The same things were measured in two ways. Each way mixes the same 11 hidden numbers, adds some noise and spreads widely along 6 directions of its own, which tell nothing about the thing.
Some things both ways: the first way, then the second way.
[-1.20 -0.26  1.14 -1.15  2.85  0.89 -0.33 -1.28  0.38 -2.26  1.78  2.65
 -3.09  0.24  0.43  2.83 -2.41 -1.64  0.50  3.19]
[-1.85  0.81  0.65 -0.97 -1.36 -1.12 -0.84 -0.57 -1.38  2.47 -3.38 -0.60
  2.22 -0.73 -0.17 -0.88  0.97 -3.00  1.14 -1.73]

[-1.70  1.11 -0.30  0.53  1.96  2.97 -2.18 -1.05  2.74 -3.13  0.67  3.29
 -2.84  4.28  2.20  4.59 -4.72 -3.59  0.66  0.29]
[-0.24 -0.28  0.56  0.44 -2.46  1.76 -0.51  4.91 -0.66  3.03  0.70  1.06
  3.60 -2.15 -3.14 -1.63  1.27 -1.80  0.78  1.46]

[-1.40  0.35 -1.76 -2.46  1.13 -1.99  0.43 -0.88 -2.62 -1.32  0.76  0.38
  0.44 -0.71 -2.29 -1.71  3.17 -0.92  1.18  1.02]
[ 0.84  0.65 -1.22 -0.33  1.89  0.05 -1.15  0.47 -1.37 -0.61 -0.07 -0.18
 -0.22  1.79  1.66  0.13  1.10  1.19 -2.29  1.46]

[-3.07 -1.95 -0.44 -1.59  2.02 -0.87  2.15 -2.70  2.37  0.17 -1.05  0.09
 -4.83  0.76 -2.80  0.73  2.75 -0.38 -1.95  6.32]
[-0.20 -1.40 -2.85  0.01  2.63  1.12 -2.28 -1.27 -1.57  0.44 -0.59 -3.82
  0.21  1.41  0.84  2.38 -0.44  1.86  2.87 -1.83]

[ 0.68 -1.09  1.32 -3.23 -1.58  3.63 -2.60  0.76  0.19 -1.78 -0.91  5.54
  6.03  5.33  1.45 -2.51  2.84  0.49 -0.74  2.42]
[-0.28  2.00 -1.02 -1.99  0.50 -1.87 -0.49  0.25  0.07  3.14 -1.35 -0.23
  3.34  1.41 -0.32 -0.80 -0.67 -1.61  0.27 -1.60]

[-0.55  1.12  0.54 -0.60 -0.84  0.13  1.46  1.04  1.84  0.29  0.05  2.25
  0.95  4.27  0.03 -0.33  3.00 -1.23 -1.95  2.93]
[-0.81  0.63 -0.67  0.49 -0.50 -2.11 -1.15  1.35  3.47  2.20 -1.86  0.95
 -0.34 -2.54  0.95  0.08 -4.27 -4.32  1.24 -3.25]

[ 2.06 -0.32 -0.88  0.45 -0.33  0.83  0.75 -1.13  0.40 -0.92 -0.71 -0.18
  2.30  3.45 -0.09 -0.25  1.35  3.73 -0.26  2.53]
[-0.62 -0.32  1.46  1.19 -1.56  2.10 -0.24 -0.74 -1.16  0.89 -3.49 -0.56
 -2.72 -3.55  0.74 -2.00  2.05 -4.09  0.15 -0.64]

[-0.93  1.84  2.60 -3.37 -4.77  2.26 -2.81  0.55 -2.18 -4.36  3.55 -0.70
 -0.14 -3.66 -1.71  0.93 -1.83 -0.53  0.80 -5.51]
[ 1.24 -0.41 -1.63  2.64 -1.33  0.04 -3.10  3.75  2.07 -0.69 -2.57  0.20
 -1.46  0.02  2.28 -0.68 -0.13  1.06 -0.27  3.49]

[-0.94  2.16  1.28 -1.33  0.23  0.83 -3.78  2.06 -2.42 -3.58  2.03  0.08
  1.04  1.14 -2.00 -0.13  0.30  1.41  1.76 -3.07]
[-0.53  1.70  2.13  2.31 -3.23 -1.76  1.33 -1.68  0.82 -1.01 -1.71 -1.67
 -0.66 -1.60  0.62 -3.23  1.71 -2.41  0.94  0.84]

[-2.99  1.98 -1.81 -4.86 -0.53  0.87  2.71 -3.04  1.17 -1.02  0.83 -2.82
 -7.14 -1.33 -3.68  2.58  1.08  0.90 -1.89  0.35]
[ 1.32 -1.33 -2.00  0.62 -1.57  2.96 -1.32  2.21 -0.73  0.84  0.08 -1.83
 -0.85  1.49 -1.01  0.78  2.61  2.07 -0.79  2.95]

[-1.55 -1.70 -0.01  0.39  1.50 -2.18 -1.98  0.95 -1.74 -0.24 -1.49 -2.00
 -1.16 -0.53 -1.40 -2.71  1.64 -0.66  1.13 -0.11]
[-0.11  1.31 -1.47  1.82 -0.59 -1.23 -2.50  3.07  2.32  0.33 -0.89  0.57
  2.29  0.01  2.35 -1.40 -2.17 -1.83  1.01  0.58]

[-0.54  0.72  0.40 -1.95  0.40 -1.20 -1.03  1.05 -3.03 -4.64  3.22 -2.54
 -1.64 -3.77 -1.53  0.11 -0.26 -0.30  3.11 -1.24]
[ 0.25 -2.74  2.11  1.53 -2.02 -0.71  0.60 -1.64  0.06  0.40 -1.68 -1.97
 -0.40 -3.53 -1.74 -0.60  2.18 -0.58 -1.38  0.53]

[ 1.76 -0.34  0.00  0.98  2.28  1.11  0.88  0.40  1.88 -1.17  0.87  1.54
 -3.27  3.97  1.32  3.98 -3.47  0.19 -0.69  2.72]
[-0.10 -0.94 -2.12 -0.15  0.21  3.37 -1.06  2.83 -2.20  0.76 -1.91 -0.07
  1.18 -0.91 -0.15 -2.61  1.29 -3.44  0.64 -1.67]

[ 0.01  1.11 -1.33 -2.20 -0.26  0.86  1.70 -0.88  1.63  0.85 -1.61  2.16
 -0.02  3.57 -0.67 -0.52  2.13 -1.15 -2.76  2.96]
[-2.00  0.11  1.94 -0.97  0.10 -0.55  0.13 -0.85  1.77  1.41  1.47 -1.31
  2.03 -2.85 -1.89  2.24 -0.97 -2.51 -0.92 -0.31]

[-0.57  0.79  2.68 -1.07 -0.73  0.47 -0.48  1.73  1.12 -0.12  0.65 -1.22
  0.18  1.15 -1.63 -1.42  1.66  2.44 -1.12  0.52]
[ 0.54  0.49  0.72  2.19 -2.33  1.08 -2.34  1.34  0.63 -0.81 -1.69 -2.87
 -2.25  0.23 -0.91 -1.47  1.52 -1.36  0.51  1.72]

[-1.07  0.05  1.65 -0.38 -1.12  0.99 -1.88  1.93  0.39 -0.69  1.14 -1.81
 -1.41  1.49 -0.36  0.01 -1.85  0.65  0.84 -1.55]
[ 0.44  1.58  0.55 -0.36 -1.68  1.91 -1.46  4.43  0.32  0.62  1.76 -0.35
  1.14 -0.19 -1.71 -2.41 -0.17 -1.99 -0.06  0.53]

[-2.20  1.36 -0.26 -3.00  0.49  0.37  0.65 -2.09  0.80 -0.57 -0.03  1.04
 -3.10 -0.34 -2.89  0.13  1.37 -1.71 -2.56  1.69]
[-0.06  1.06 -0.27 -1.22  0.01 -0.03 -0.71  0.69 -0.72  0.33 -0.13 -0.35
  0.89  1.27 -0.26 -0.42  1.12 -1.90 -0.97 -0.81]

[-3.37 -1.64  0.69  0.43 -0.50 -0.70 -0.73 -1.99  0.00 -1.48 -0.90  0.05
 -3.03 -2.61  0.32 -0.24  0.57 -3.70 -0.01  0.75]
[-1.08 -1.27  0.53  1.03 -1.85  0.67 -2.70  1.53 -0.19  2.06 -1.31 -2.01
 -0.15 -2.03 -2.57  1.50 -0.10 -1.10 -0.63 -0.71]

[-2.39 -2.41  0.74  0.67 -0.65 -1.21 -1.71  1.33 -1.96 -1.66  0.17 -2.65
 -1.72 -3.74 -0.66 -2.56 -0.05  0.01  3.54 -0.94]
[ 0.03 -0.05 -1.21 -2.85  0.33 -0.02 -2.35  1.96  0.83  0.29  4.40 -2.71
  2.28  2.73 -0.43  3.52 -1.86  2.70 -1.00  0.90]

[-2.84  0.13  0.03 -0.19  1.74 -1.15 -2.66 -0.22 -1.39 -0.66 -1.92  0.31
  0.55  0.69 -2.64 -3.19  3.74  0.10  0.09 -0.15]
[ 0.78  4.07 -1.24 -0.70  0.29 -0.68 -0.61  2.35 -0.35 -1.00  1.78 -0.50
  2.80  4.36  1.44 -1.96  1.35  2.16 -1.12  4.76]

[-0.29  1.14 -0.95 -1.61  1.49 -1.79  1.90  0.66 -1.78  0.31  2.36 -0.74
 -1.34  0.26 -1.44 -0.21  0.35 -0.21  1.26  1.87]
[-0.03  1.38 -0.75 -0.86 -1.89  0.18 -2.86  5.21  2.23  0.59 -2.15  1.87
 -0.34  0.23  3.17 -1.29 -1.16 -3.90  0.43  2.03]

[-0.53  0.14  2.78 -1.53 -0.96  1.95 -2.10  1.11  2.69 -2.24  2.31 -2.33
 -2.94 -0.16 -2.01  1.34 -3.53  1.39 -0.43 -2.80]
[ 1.76  0.43  1.17  0.86  1.04  0.53 -2.31  1.41  0.53 -0.78  2.33 -2.23
  1.45  1.25 -0.52  0.14  1.41  2.29 -1.56  2.06]

[-2.20 -1.44  0.82 -0.31 -1.20  1.69 -3.29  0.21  0.18 -3.14  0.80  1.71
 -0.47  2.64  0.53  1.31 -0.66 -1.89  1.15 -1.36]
[ 0.73  0.26 -1.25  0.92  4.02 -0.43 -1.53 -1.80  0.42  0.80  2.17 -2.60
  1.36  0.27  0.91  2.15 -1.92  4.02  0.53 -0.13]

[-1.46  1.06  2.84 -1.30  0.46  1.95 -2.23  2.78  2.61 -2.81  2.50 -1.79
 -1.37  1.78 -0.46  1.18 -2.21  1.54  1.95 -1.20]
[ 2.77  1.76 -0.06  1.50  0.87 -1.78 -0.35  2.14  1.83  1.78 -0.86  0.68
  2.98  0.57  0.46 -3.00 -0.46  1.30  0.62  3.14]

[-2.88 -0.54  1.53  2.87  0.04  0.16 -1.83  1.11  0.84 -3.73  0.32 -1.63
 -0.78 -1.83  1.94 -0.61 -0.25 -0.83  3.84 -0.13]
[ 1.98  0.48  1.05 -1.85  2.05 -2.67  0.91 -2.44  1.18  3.78 -0.42 -0.95
  1.33 -0.02 -0.24  0.10 -0.65  1.92 -1.64  0.94]

[-1.24  0.66  0.57 -2.37  1.67  0.53  0.13  1.87  0.79 -0.22  1.71  1.92
 -0.79  5.42 -0.55  0.62  1.58 -0.23 -0.46  2.55]
[ 0.78  2.11  0.27 -1.12  2.89  0.52  0.48 -2.24 -1.89 -0.11  0.73 -2.88
  0.18  1.68 -1.18 -1.60  0.87 -0.08 -0.61 -1.22]

[-2.08  0.55  1.41  1.00  0.74 -0.82 -0.47  1.91  1.45 -1.63  1.74  0.60
 -0.58  1.79 -0.30 -0.19  0.86 -1.53  0.81  0.45]
[ 1.77 -0.36  0.40  2.85 -0.85 -0.65 -2.70 -0.15  1.94  0.07 -2.87 -2.15
 -3.45 -0.99  1.22 -0.86 -0.91 -1.63 -0.08 -0.92]

Other things, the second way, with their names:
k_559: [-0.71 -0.72 -0.36  0.05 -1.89  1.26 -0.75  1.09  0.46  1.15 -2.27 -1.71
 -1.64 -1.55 -0.95 -0.33 -0.29 -3.37  3.39 -0.86]
k_525: [ 0.74  0.15 -1.45 -2.50  2.12 -1.14 -0.07 -0.64  0.49  2.18 -1.66 -0.40
  2.44  2.01 -0.15  0.75  1.12  1.51 -3.03  3.14]
k_575: [-0.48  1.75  1.08  0.17 -2.33  0.46 -1.06  2.18  1.03 -0.46 -1.37 -1.34
 -0.13 -0.83 -0.44 -4.05  0.11 -3.03 -2.10  2.84]
k_922: [-0.62  3.02  1.49  0.00 -0.70 -3.13  2.27 -1.22 -0.24  1.45 -1.49  1.26
  0.73 -1.66 -0.91 -4.73 -1.64 -4.06  0.02 -4.91]
k_156: [-0.85 -1.29 -0.15  3.50 -2.17  1.12 -0.94  2.65 -0.59  1.27 -1.74  1.27
 -0.06 -3.44 -1.96 -0.10  1.19 -2.87  2.36 -2.07]
k_301: [ 0.05  0.31  1.03  2.24 -2.25 -2.49 -0.80  0.19  1.37  1.12 -0.09 -0.39
  2.11 -1.29  0.78  0.01  0.08  0.12  1.12  0.22]
k_101: [-0.62 -0.14 -0.69 -0.34 -2.16  2.11  1.28 -1.20 -3.36 -0.56 -2.36 -2.90
 -2.03 -0.29 -0.72 -3.81  2.42 -2.85 -0.19 -0.76]
k_924: [-1.88 -0.21 -0.37  1.42 -2.10 -0.94 -2.81  3.52 -0.34  0.27 -0.55  0.44
  1.19 -1.03 -1.14  0.14 -0.44 -0.67 -1.69 -0.07]
k_230: [-0.57  0.10  0.56 -0.92 -0.54  0.48 -3.13  2.82  0.31  0.74  2.85 -1.86
  1.34  0.52 -1.09  2.29 -0.99  1.20 -0.31  0.70]
k_200: [ 0.08 -0.02 -0.03 -1.54 -0.98 -0.21  1.17 -1.51  0.02  2.46 -2.08 -1.32
  0.36 -0.69 -1.57 -1.16  0.84 -3.65 -1.31 -0.99]
k_71: [ 0.82  0.57 -1.29  0.59  0.29  0.25 -1.05 -0.44  0.40 -0.58 -0.26 -1.61
 -0.88  1.32  1.31 -0.79 -0.02 -0.33  0.50 -2.23]
k_794: [ 1.38  0.04 -0.55 -1.32 -0.64 -2.44  0.27  0.31  3.20  1.55 -3.55  0.56
  1.26  0.28  1.76 -1.32 -0.13 -0.80 -1.49  3.98]
k_444: [ 0.74 -1.89 -3.49  0.51 -0.58 -0.45 -1.47  2.69  0.42  0.10 -1.12 -0.07
  1.84  1.64  0.41  0.80  0.67  0.74  0.70  1.03]
k_161: [ 0.04 -1.01  3.64 -0.45  0.77 -2.46 -1.48 -2.10  3.65  0.73 -1.17 -1.81
  0.70 -3.80  1.07  1.35 -1.48 -1.69 -0.84 -0.15]
k_201: [-0.79  0.13  1.43  0.26 -1.60 -1.73 -0.86 -2.23  0.21 -0.78 -0.10 -3.37
  1.11 -0.15 -0.18 -0.11  1.04 -1.39 -1.47 -1.12]
k_570: [ 2.30  0.01 -3.66  0.11  2.58  2.87 -0.55  0.55 -1.69  0.39 -1.28 -0.58
 -0.53  2.36  1.17 -1.47  1.88 -0.53  0.87 -0.86]
k_786: [ 0.04  0.76 -0.46 -1.30  1.27  0.16 -2.43  1.30 -0.67  1.92 -1.51 -0.21
  1.21  0.67 -0.08  0.09  0.47 -1.36 -0.24 -1.33]
k_421: [ 0.12 -1.06  0.92 -0.97 -1.43  0.95 -1.67  0.72  0.79 -0.79  0.52 -3.21
 -1.22 -0.60 -1.08 -0.41 -1.05 -0.57  0.35 -1.87]
k_250: [-0.84 -2.07 -1.13  0.76 -0.60  1.75 -0.79  1.40 -0.15  0.54  1.31 -2.11
  1.86 -0.98 -1.64  2.63  1.09 -0.20  1.98  0.66]
k_674: [-0.54 -2.24 -0.77  0.10  0.85  2.05 -1.05  0.03  1.37 -0.67  1.89 -3.24
  0.11 -1.15 -0.35  3.44  0.09 -0.53 -0.46  1.48]
k_923: [ 1.96 -0.47 -0.09  0.06  0.73  1.38 -0.61 -0.48 -1.56  1.17 -2.95 -1.02
 -0.51 -0.19  0.61 -2.92  2.67 -0.60 -1.28 -0.12]
k_586: [-0.15 -0.29 -0.23  0.11 -1.00 -2.80 -1.36  2.08  2.95  0.09 -0.37  1.31
  2.55 -1.73  1.67 -1.15 -2.84 -3.71  1.09 -3.62]
k_841: [ 2.35 -1.35 -1.47  1.29  1.13  0.03 -0.48 -1.01  0.38 -1.22 -0.08 -2.57
  1.02  1.17  1.70 -0.35  1.79  3.11 -0.17  2.41]
k_799: [-0.65 -1.32 -0.88  1.59 -4.45 -2.92 -0.83  2.72  2.07  1.26  0.08 -0.02
  3.47 -0.71 -1.03  0.92 -0.89 -1.29  2.86 -1.27]
k_605: [-1.03  0.50 -2.70 -2.84  0.38  0.45 -0.16 -0.15 -0.61  0.08  1.69 -1.94
 -0.57  2.75 -1.27  2.29 -0.94 -1.25 -0.25 -2.92]
k_780: [-0.30  0.95 -0.60 -0.83  0.61 -2.31  1.93 -0.90  0.68  1.59 -0.28  1.24
  2.02 -0.59  0.50 -0.98 -1.28 -0.79  1.14 -1.51]
k_151: [-1.31  1.15 -2.60 -1.11  1.99 -0.91 -1.35  0.14 -0.03  1.18  0.24  0.81
  1.52  2.42  2.05  4.45  0.01  0.97  1.97 -1.06]
k_254: [ 0.37 -1.82 -0.65  0.37  0.32  2.32 -2.45  2.30  0.23 -0.07  0.36 -1.83
  0.18 -1.58  0.31  0.01 -0.87 -0.05 -0.03 -0.22]
k_388: [ 0.62  0.89  1.06 -1.38  1.40  1.18 -1.58  0.43  0.24  0.06 -0.66 -1.50
 -0.71  0.20  2.31 -0.17  1.11  1.67 -1.83  4.91]
k_783: [-0.10 -0.96  2.95  0.18  0.12  1.26 -0.35  0.15 -1.00  1.32 -0.65 -0.53
 -0.21 -3.51 -3.57 -0.03  2.47 -3.06 -2.00 -1.22]
k_235: [ 0.39 -1.30 -0.16  0.32  0.80  1.02  0.27 -2.46 -1.01 -1.26 -2.06 -2.33
 -1.57 -1.39  0.91 -2.23  1.41 -2.00 -0.39 -2.23]
k_699: [-0.83 -2.35 -0.72  0.83 -1.54  2.85 -1.38  1.03 -1.07 -1.07 -0.88 -1.93
 -2.91 -0.86 -1.71  2.05  2.40 -1.17 -0.67  0.28]
k_411: [ 1.51 -1.76 -4.08  0.23  0.92  1.49 -2.14  1.36 -0.74  0.39 -2.75 -2.21
 -0.31  1.87  1.32 -0.81 -0.17  0.01  2.64 -0.51]
k_697: [ 0.14 -1.78  0.00 -0.33  1.60  0.65 -0.52 -0.90 -0.25  0.30  0.62 -1.80
  0.34 -1.35 -2.36  2.63  1.33 -3.25 -1.44 -2.17]

Some of these things the first way, each followed by its name:
[-0.23 -1.72  1.93 -0.03 -1.69  1.69 -2.93  0.63 -0.35 -2.54  1.33  2.14
  3.01  2.40  1.03 -0.57 -0.36 -0.15  1.09 -0.22] | k_230
[-1.19  2.03  2.51 -0.26  1.51  0.39 -0.99  2.34  1.42 -2.32  3.16  3.20
  0.22  6.02 -0.40  2.43  1.33 -1.09 -0.98  1.79] | k_922
[-0.26  0.78  2.91  0.35 -2.17  2.13 -3.62  0.54 -0.70 -4.92  0.04  1.37
  1.31 -3.56  0.22 -0.86 -1.07 -0.53  0.75 -2.21] | k_444
[-0.89  0.47  2.65 -0.97  0.97  0.24 -3.12  1.81 -0.73 -4.00  1.42 -0.16
  1.48 -1.73 -1.48 -1.85  0.69  0.70  2.20 -0.13] | k_799
[-1.71  0.69  0.42 -3.62 -1.00  2.03 -3.53 -0.77 -0.87 -4.11  1.46 -0.59
  0.07 -0.83 -2.71 -0.16 -0.30  0.93  1.47 -2.99] | k_301
[ 1.30  0.30  0.18  2.63 -2.39  2.56 -0.35  0.33  2.68 -0.54 -3.21 -0.45
 -1.37 -0.28  1.13  0.04 -3.20  1.60 -0.60 -1.35] | k_674
[ 0.34 -0.33  2.06  0.12 -1.81  1.89 -3.69  1.62 -0.64 -3.21  0.40  1.57
  2.35  3.30 -0.34 -0.64  1.03  1.18 -0.76 -1.89] | k_71
[-2.92 -0.06 -1.54  0.00 -2.97  0.98 -1.89 -4.27 -0.87 -2.25 -2.17  1.81
 -0.22 -1.14 -1.45 -0.83  1.87 -3.38 -1.27 -0.47] | k_388
[-0.04 -0.65  2.66  4.49 -0.13  2.86 -2.37 -0.16  3.98 -4.12  0.01 -0.01
 -2.84  0.23  1.81  3.40 -5.48  0.83  0.19 -1.41] | k_923
[ 0.03  1.44  1.95  2.16  0.23  2.96  1.06 -0.91  5.51 -2.06 -1.05  3.49
 -2.44  1.17  1.95  3.09 -2.47 -0.82 -2.60  2.37] | k_525
[ 1.18 -0.27  2.32  2.10 -0.68  0.18 -0.74  1.59  0.39 -2.76  1.22 -3.00
 -3.29 -2.22 -1.15  1.69 -2.93  2.67  0.44 -1.11] | k_235
[ 0.26 -0.49  2.50 -3.73 -3.99  3.81 -0.30  1.05  1.14 -2.05  1.70 -1.06
 -0.95 -1.32 -1.51  0.27 -1.38  3.93  0.38  0.31] | k_411
[-2.61  1.97 -0.53 -3.42  0.23 -0.20 -0.64 -2.96 -1.17 -2.23  0.73  0.50
 -1.51 -0.63 -2.05  0.57  2.02 -3.32 -1.26  0.92] | k_156
[-0.04 -1.73  1.71  0.12 -0.73  0.47 -3.52  1.19 -1.16 -2.46 -1.23 -0.02
  1.45 -1.22 -1.39 -3.22  1.00  1.27  0.34 -1.77] | k_201
[-0.24 -0.07 -0.43 -2.86 -0.87  1.37 -1.78  0.04  0.25 -3.32 -0.45 -0.19
  1.27  1.46 -3.48 -1.77  3.06  2.29 -0.46 -0.23] | k_841
[-0.26  1.61  2.05  3.72  2.25  0.73 -1.90  1.72  1.32 -4.31  1.56  3.84
  1.20  4.47  1.99  2.84 -0.71 -1.17  0.87  1.79] | k_780
[-0.52 -0.78 -0.56 -0.06  2.80 -3.13  0.69  0.51 -0.51 -1.75  1.53 -0.18
 -0.90  0.46 -1.26 -1.18  1.69 -3.39  0.61  3.73] | k_161
